Each cloud of rows lies close to a flat space through zero, with a little noise off it, and is much wider in some directions of that space than in others. After each cloud: how many dimensions does that space have?
(in the rows, 128 means zero)

[[195 115  98  78 103 134 111 102  52  67 145 187 166  88 142 119 127]
 [105 103 114 143 109 140 139 137 146 173 131 137 148 145 128 174 119]
 [119 142 140 148 139 120 127 129 149 138 127 104 108 135 128 121 135]
 [149 114 115 168  96 140 119 106 134 179 160 133 143 130 144 178 136]
 [115 146 102 123 109 154 170 173 142 129 123 143 101 128 142 135 111]
 [ 61 118 116  97 112 144 174 182 151 142  88 142 116 144 114 129  98]
 [170  96  88  80  91 144 122 113  69 103 142 189 185 104 134 150 114]
 [180 155 112 103 151 107 104  94  91  78 173 119 173 110 121 108 123]
 [211 164 118 157 141 130 109 102 103  96 181 127 122 102 164 131 151]
 [166 115 118 118 122 125 108 102  99 113 146 147 160 114 133 138 133]
 [112 118 172 177 161 113  99 114 160 158 117  97 110 153 127 135 157]
 [139 143 132 136 139 120 120 117 128 122 141 112 126 124 126 118 134]
 [139 140 172 174 160 100  87  87 149 147 141  75 117 138 121 112 158]
 [ 42 156 142 139 146 128 177 187 194 160  93  82  76 159 106 107 108]
 [135 139 144 141 139 122 120 122 133 123 125 117 106 124 132 111 138]
 [116 118 154 161 160 119 106 123 149 142 121 111 126 152 128 141 146]
 [209 145 127 117 121 122  95  87  74  77 156 142 131  89 148 100 148]
 [142 124 119 126 125 136 129 130 114 117 131 146 133 124 137 137 129]
 [143 138 119 104 112 127 135 123 110 110 129 133 128 108 126 109 122]]
 -> 6

[[130 141 111 124  98 115 128 119 126 109  87 106 151 125 125 117 132]
 [133 131 115 150 106 156 112 114 124 121  97 148 131 116 150 135 103]
 [105 157 118 179 173 123 123 156 135  97 144 126 185 124  91 134 135]
 [140 110 158 101 134 126 114 102  95 115 126  98 130 127 179 160 149]
 [122  71  97  91 106 147 157 122 165  88  54 116 119 126 147 112  81]
 [136 131 150 112 107 148 164 158 127 160 123 100 101 163 110 112 165]
 [123 126 129 134 135 146 155 101 131 132 121 148 108 127 133 149 119]
 [140 151 134 122 128 155 140 150  90 126 134 121 149 149 125 170 172]
 [127 112 141 110 147 127 175 174 106 213 189 168  72 140 119 141 105]
 [128 149  81 182 114 149 185 125 168 147  76 171 108 135 137 116  73]
 [145 164 104 108 136 162 129 164  92 172 176 153 102 144 119 144 144]
 [122 142 147 175 134 133 138 122 130 146 131 143 124 129 126 134 125]
 [153 116 145 123  93  92 166 153 124 170 133 149 117 146 143 140 126]
 [134 144 127 103 132  86 120  76 102 141 138 111 116 115 161 134 135]
 [152 142  59 161 117 123 161  87 180 103  92 214 127 124 158 152  70]
 [100 114 159 130 100 114 122 154 128 108 136 139 170 116  27 133 146]
 [116 140 156 157 160 141 133 131 105 170 150 112 104 131 148 126 129]
 [119 124 130 105 108 108 126 132 122 151 151 145 117 117  83 121 122]
 [163 147 138  89  77 130 138 108 119 122 106 102 123 160 127 137 198]]
 -> 11

[[100 195 138 117 169  55 185  82 134  93  97 103 137 114 108 175  99]
 [147 139 204 102  44 197 105 118  70 178 135 126 126  76 162 179 140]
 [119 147 104 182 114 149  98 111 133 145 118 148 183  75 126 119 172]
 [116 203 200 100  74 103 120 122  84 129 110 122 110  37 100 204 129]
 [120 137  99 133 111 139 112 127 142 110 113 137 136 158 105 114 159]
 [129 113 116 215  88 209  38 155 142  97 100 153 139  80 189  43 147]
 [123 187 186  88  49 142 114 121  49 121  78 151 102  89 160 163 137]
 [152  63  21 221 167 158  99 156 186 113 109 136 193 115 110  55 201]
 [137 177 139 114  88 122 120 140 122 141 134  79 128  86 123 178 130]
 [162 125  86  78 112 102 212 146 105 150 105 130 145 168  70 184 140]
 [166 166  71 149 126 124 190 102 115 128  82 124 206 113  86 182 197]
 [152 147 131 211  83 142 103 160 149 103 136  84 178  74 161  54 114]
 [ 90 195 196 104  91 133  61 136 123 109 127  94  55  69 167 171  77]
 [139 101 155 128  99 116 150 147 127 104 123 136 133 148  88  82 127]
 [ 77 155 205  84 144 137  84  80 109 100 112 136  57 118 165 164 116]
 [ 86 141 148  67 108 108 140 124 107 145 112 113  94 147 156 158  77]
 [106 159 103 181 153 118 139  79 159 140 126 114 200  77 104 154 150]
 [126  87  44 108 134 168 157 129 112 141  79 218 123 231 139 109 137]
 [ 97 121  36 102 188 102 132 128 134 197 148 172 116 171 146 159 111]]
 -> 12

[[148 141 101 127 148 104 124 118 165 133 126 131 100 112 128 130  98]
 [ 97  90 113 154  90 124 115 114 115 122 144 135 171 151 127 140 152]
 [ 82 120 160 144 121 154 106 161 121 156 170 158 166 100 117 148 179]
 [127  35 164 147 100 132 121 137  85 147 144 163 178 127  76 139 153]
 [143 115 103 100 161 133 184  93  89  91  79  65 112 169  98 112 120]
 [157 177 102 101 145 108 152 101 147 118  93  99  73 126 160 117  99]
 [111 159 145  93 153 155 202  89  68 107  74  81 106 140 132 119 140]
 [140 150 153 108 135 129 165 128 101 131 119 118 137 149 176  90 145]
 [132 124 122 131 144 114 117 123 170 142 152 142 102 108 139 121 115]
 [126 177 116 132 122 138  97 174 141 115 138 119 151 146 149 124 141]
 [128 150 130 108 144 126 163  93 131 130 107 114  85 114 153 123 120]
 [120 147 129 119 139 123 121 152 122 135 147 124 146 133 127 114 148]
 [109 127 173 134 129 144 141 149  93 141 148 147 172 138 139 105 154]
 [145  84 120 145 114 119 117 138 132 152 133 154 153 109 105 159 150]
 [166  70 143 119 140 132 181  97  88  97  99  99 132 189 127  79 105]
 [ 96 160  83 143 103 105  96 124 144 120 144 127 147 136 140 143 133]
 [122 140 109 120 139 108 111 137 138 127 146 120 126 133 116 116 123]
 [ 82 171  96 113 134 154 107 154 126  97 135  77 136 153 117 136 163]
 [111 128 118 123 156 136 161 107 104  96 117  94 136 166 113 104 114]]
 -> 10

[[118 126 116 145 109 114 103 112 124 126 141  86 130 131 141 144 138]
 [105 134 153 151 108 149 171 230 159 108 152 143 161 131 122  89 127]
 [115 143 131 137 116 105 102 138 125 108 145  89 123 117 130 165 153]
 [148 128 133 108 144 127 147 117 132 131 124 153 134 121 105 142 127]
 [134 124 141 142 131 115 117 121 127 131 129  87 116 132 116 132 127]
 [126 135 122 121 128 143 134 171 129 114 137 157 126 123 128 118 143]
 [123 126 165 146 133 140 158 177 144 131 124 126 128 139 111  84 109]
 [128 133 164 143 133 104 126 131 133 126 130  79 119 127 105 143 124]
 [124 110 132 161 118 147 129 165 134 136 133  99 122 153 132  73 115]
 [111 139 154 145 110 103 138 148 149 113 152  87 152 119 115 158 135]
 [140 122  96  98 141 123 103  30 102 152  97 152 114 127 152 151 118]
 [110 133 151 145 110 128 160 179 155 116 150 120 161 125 119 123 125]
 [141 130 114  99 144 141 137 114 121 131 114 183 126 121 129 130 128]
 [158  94  99 124 131 159 153 120 139 149 134 156 151 146 116  92 114]
 [143 124 130 119 138 114 128  88 127 137 123 119 129 124 114 151 123]
 [119 122 139 139 121 134 145 142 139 133 130 126 143 136 129 108 115]
 [ 74 165 136 144  90 117 117 208 137  81 160 118 146 108 160 153 165]
 [132 131 150 138 133 108 120 123 129 126 131  86 119 128 109 144 129]
 [146 118 106 111 137 127 116  75 116 143 116 140 124 128 132 139 123]]
 -> 6

[[196 135  95 134 110 126  36 136 159  81 158 150 183 159 141 141 140]
 [114  82 152 136 134 152 105 103 179 109 105  85 163 136 140 169 149]
 [ 71 123 105  88 114 121 200 178 107 173 109 117  38 160 123 175 107]
 [ 84 103  67  79 107 123 176 157 133 146  96 138  89 184 107 154 130]
 [142 105 175 175 137 121  67 100 171 114 126  91 170 108 147 143 160]
 [157 107 143 170 134 112  27  88 183  63 144 112 212 115 153 142 160]
 [185 157  54 107 101 118 124 180  84 144 186 210 118 152 111  82 113]
 [106 110  95 108 143 138 149 108 105 121 120 151 143 120 115 103 144]
 [ 69 107 147 104 150 158 188 111 127 149  76  98 105 129 121 147 135]
 [132 116 163 124 111 161 129 155 170 146 126  87 114 165 155 194 121]
 [120 150 144 172 118  64 117 126 119 127 154 135 115  87 130  95 116]
 [102 106 140 123 114 126 143 144 159 133 113  94  98 146 130 176 112]
 [107 132 166 120 165 155 142 110 112 140  78  89 109 109 125 149 139]
 [130 163 150 120 133 137 163 116 115 129 119 130 122 123 119 102 105]
 [ 89  91 108 107 119 138 175 124 142 149 111 129 129 149 115 125 141]
 [204 167  98 152  85  76  22 146 168  78 179 161 174 167 150 130 129]
 [100  93  83  91 132 137 150 135 125 141  89 132 112 155 104 142 150]
 [173 121 139 137 139 156  72 131 141 107 125 108 144 127 130 164 127]
 [135 130 121 116 108 138 141 140 144 154 139 142 139 163 140 122 142]]
 -> 9

[[131 135 132 116 134 136 131 130 120 121 128 118 127 128 136 131 132]
 [148 108 129 151 139 119 141 141 143 148 130 181 141 132 132 158  98]
 [124 131 143 177 111 158 138 134 132 147  92 127 163  95 158 114 122]
 [108 130 123 156 107 136 130 134 144 135 112 118 135  99 152 126 127]
 [153 114 153 175 122 141 147 121 142 170  88 168 171 112 142 124 114]
 [132 122 119 130 138 125 124 143 129 123 143 145 127 141 104 132 109]
 [158 114 154 141 124 121 134  97 130 163 102 154 153 138 109 105 136]
 [188 107 142  90 178  94 136 107  65 114 189 183 112 213  81 156 144]
 [128 140 153 136 110 142 137 100 117 139  97  99 142 105 162 107 164]
 [156 116 136 115 147 113 128 116 106 129 148 155 127 166  95 128 131]
 [115 141 121 101 128 135 121 132 132 114 127  98 117 124 124 118 130]
 [168 100 141 144 151  95 143 110  86 133 169 194 125 174 124 167 143]
 [111 137 126 138 115 139 125 132 128 122 120 107 130 109 143 119 135]
 [119 117 126 151 109 123 139 133 190 164  87 151 140  82 165 147 102]
 [134 120 129 130 127 128 136 134 169 155 100 150 140 108 137 140 100]
 [128 140 130 113 137 134 126 123  91 103 150 106 118 144 128 124 152]
 [112 137 134 175 106 148 124 123  91 117 130 103 141 119 143 102 159]
 [126 114 135 206 108 141 143 141 144 158 101 163 165  94 163 137 109]
 [102 127 118 183 106 159 136 168 186 151  84 136 158  67 166 137  78]]
 -> 6

[[145 161 152 119  89 137 111 173 109 121 149 126  88 135 162  62 151]
 [150 145 100 123 166 117 121 117 154 151 125  96 122 134 120 132 127]
 [125  97 116  78 134 130 124 115 154 107  95 110 105  93 121 106 131]
 [137 144 141 138 112 107 132 110 101 106 135 187 177 117  98 177 162]
 [108 161 108 141 103 133 154 159  93 106 147 125 125 148 134 200 139]
 [124 113 172 135 133 116 145  82 140 118 105 137 120 131 115 107 105]
 [154 133 103  96  86 107 140 120 148 123 149 101 141 105 136 120 118]
 [107  75 147 179 156 185  87 122 176 125 143 128 114 162 164  87 119]
 [124 117 120 129 168 149 116 147 104 167 109 104 117 121 123 120 118]
 [133 112 139  89  94 158 107 149 149 165 133 147 141 126 162  65 164]
 [148 144 126 136 112 105 152 136 125 147 149 136 128 140 124 109 118]
 [121 100 146 129 113 133 118  93 188 111 101 111 159 123 139 107 142]
 [111 141 143 166 104 136 125 167 111 139 151 144 104 138 104 144 136]
 [154 166 142 106 122 110  95 162 133 132 130 122 126 163 144 102 136]
 [152 154 140  90  95 104 129 139 135 130 147 125 141 135 105 151 137]
 [111 111 127 120 101 177  64 174  98 132 118 152 109 129 164  95 137]
 [ 99 144  99 150 153 132 122 159 136 136 139  85 131 126 148 153 126]
 [132 105 143 114 137 113 114 132 154 112 135 136 148 146 115 136 113]
 [126 158 131 141 150 103 142  85 146 135 143 129 149 152 139 155 111]]
 -> 15

[[130 142 134 111 138 125  83 159 140 115 108 126 137 108 149 123 146]
 [ 89 128 125 170 100 117 179 131 126 162 116 125 161 116  99 127  96]
 [157  90 109  81 168 131  87 145  94 132 116 166 120 131 132  91 154]
 [138 104 108 102 169 113 132  86 120 122 100 144 115 135 140  93 139]
 [130 157 133 152 102 145 140 121 140 126 143  89 148 141 131 147 111]
 [141 189 135 141 105 151 143 130 169 112 153  91 124 122 166 146 121]
 [107 105 135 162 118  90 138  83 139 134 104 105 150 141 119 149 118]
 [164 123 121 110 128 146 122 193 123 157 160 163 115 128 180 123 139]
 [ 97  85 129 124 138 113 116 121 126  94 107 153 138 121 180 154 134]
 [117 119 105 127 125 156 146 134 119 101 135 127 157 131 174 132 104]
 [132 140 130  99 106  87 115 107 201  76 171 127 127  79 135 164 108]
 [147  94  96 111 175 121 148 135  94 151 118 168 104 152 168  88 129]
 [143 108 134 111 134 105 125 124 134 103 165 135 107 136 142 145 120]
 [ 73  94 149 155 101 112 143 121 133 125 103 152 146 111 143 170 136]
 [121 161  75 110 172 205 138 158  87 101 144 133 105 149 130 101 106]
 [154 148 139  97 104 140 103 138 155 136 147 143 123  87 100 125 154]
 [138  95 145 116 143  78 152 138 122 107 127 150 120 123 212 113 133]
 [171 134 117  77 148 156  84 152 109  99 163 124 119 136 110 106 130]
 [170 158  82  88 154 164 110 131 144 110 185 130  94 140 129 127 108]]
 -> 11

[[114 113 103 158 150 150 164 120 173 117  97 112 109  97 131 134 125]
 [125 158 104 130 114 142 138 112 118 125 107 120 121 139 163 125 132]
 [131 142  90 146 152 144 163 116 139 120  86 146 141 134 167 133 125]
 [112 164 148 121 135 171 144 119 141  98 129 105 132 157  98 156 103]
 [144 119  86 145 168 123 146 128 157 115  93 162 127 111 172 123 120]
 [144 124 102 121 104 121 115 132 118 126 124 121  98  94 164 119 130]
 [139 176 152  97  94 139 105 112  95 125 147 112 137 175 129 139 130]
 [109 131 148 139 165 149 142 136 138 125 129 130 138 155  85 144 117]
 [113 125 149 152 185 145 136 140 137 143 124 135 131 163  75 145 130]
 [139  98  98 138 145 130 155 129 163 112 108 136 125  86 150 131 117]
 [114 146  69 164 153 134 162 101 164 123  74 138 112 125 190 104 135]
 [138 135 132 158 170 168 149 101 193 114 101  98 107 129 103 164 129]
 [145 110 152 130 128 123 105 124 148 136 144 107 108 114  98 140 140]
 [111 123  99 155 181 171 202 107 176 126  90 119 141 154 130 144 123]
 [ 99  96 137 134 161 120 165 114 172 149 143 122 146 161 100 107 136]
 [137 168 150 100 102 141  96 120  88 145 156  99 113 183 115 137 140]
 [135 105 165 117 118 112 105 132 141 129 160 118 129 114  91 131 129]
 [119 141 134 130 161 150 155 136 123 112 116 153 165 158 112 150 107]
 [133 125 155 101 113 112 106 142 104 127 160 138 144 139 110 126 120]]
 -> 9

[[ 97 121 127 125 108 118 128 116 114 136  98 109 142 147  93 117 122]
 [149 150 143 131 118 145 110 149 127 105 152 136 118  95 169 119 109]
 [ 96 156 130 133 156 120 160 142 132 144 130  74 144 143 130 105 183]
 [115 146 149 135 162 109 153 153 130 131 141 101 122 136 121 103 123]
 [130 140 116 127 140 132 137 112 153 138 136 141 133 124 146 152 168]
 [165 149 129 128  61 161 108 142  94 109 120 100 134  90 142 110 127]
 [102 171 118 126 129 121 175 127 126 169 114  47 162 149 106 121 222]
 [119 130 129 132 119 123 149 111 131 122 107 118 128 124 108 107 132]
 [127  91  79 107 127 129 134  83 143 179 107 146 148 178  89 196 188]
 [ 88 136 124 129 156 111 140 130 130 152 124  99 147 153 121 130 166]
 [126 128 124 125 107 120 116 110 131 127 124 136 129 112 129 131 112]
 [131 112 137 126 119 144  95 157 101 115 132 136 125 138 136 124  94]
 [125 121 139 127 165 115 104 142 141 129 161 171 116 131 153 156  94]
 [114 138 125 135 137 118 179 110 130 150  95  97 142 152  81 127 178]
 [131 108 107 131 138 119 145 104 129 149 110 125 137 140 107 147 164]
 [139 107 122 133 146 147 131 104 155 112 120 193 115 131 139 155 133]
 [158 141 141 121  82 130  95 131 121 112 145 149 117  90 141 132  67]
 [118  89 112 128 134 121 117 106 127 134 109 155 130 148 111 147 122]
 [110 149 156 152 172 113 151 152 124 114 135 106 123 117 143  93 130]]
 -> 9
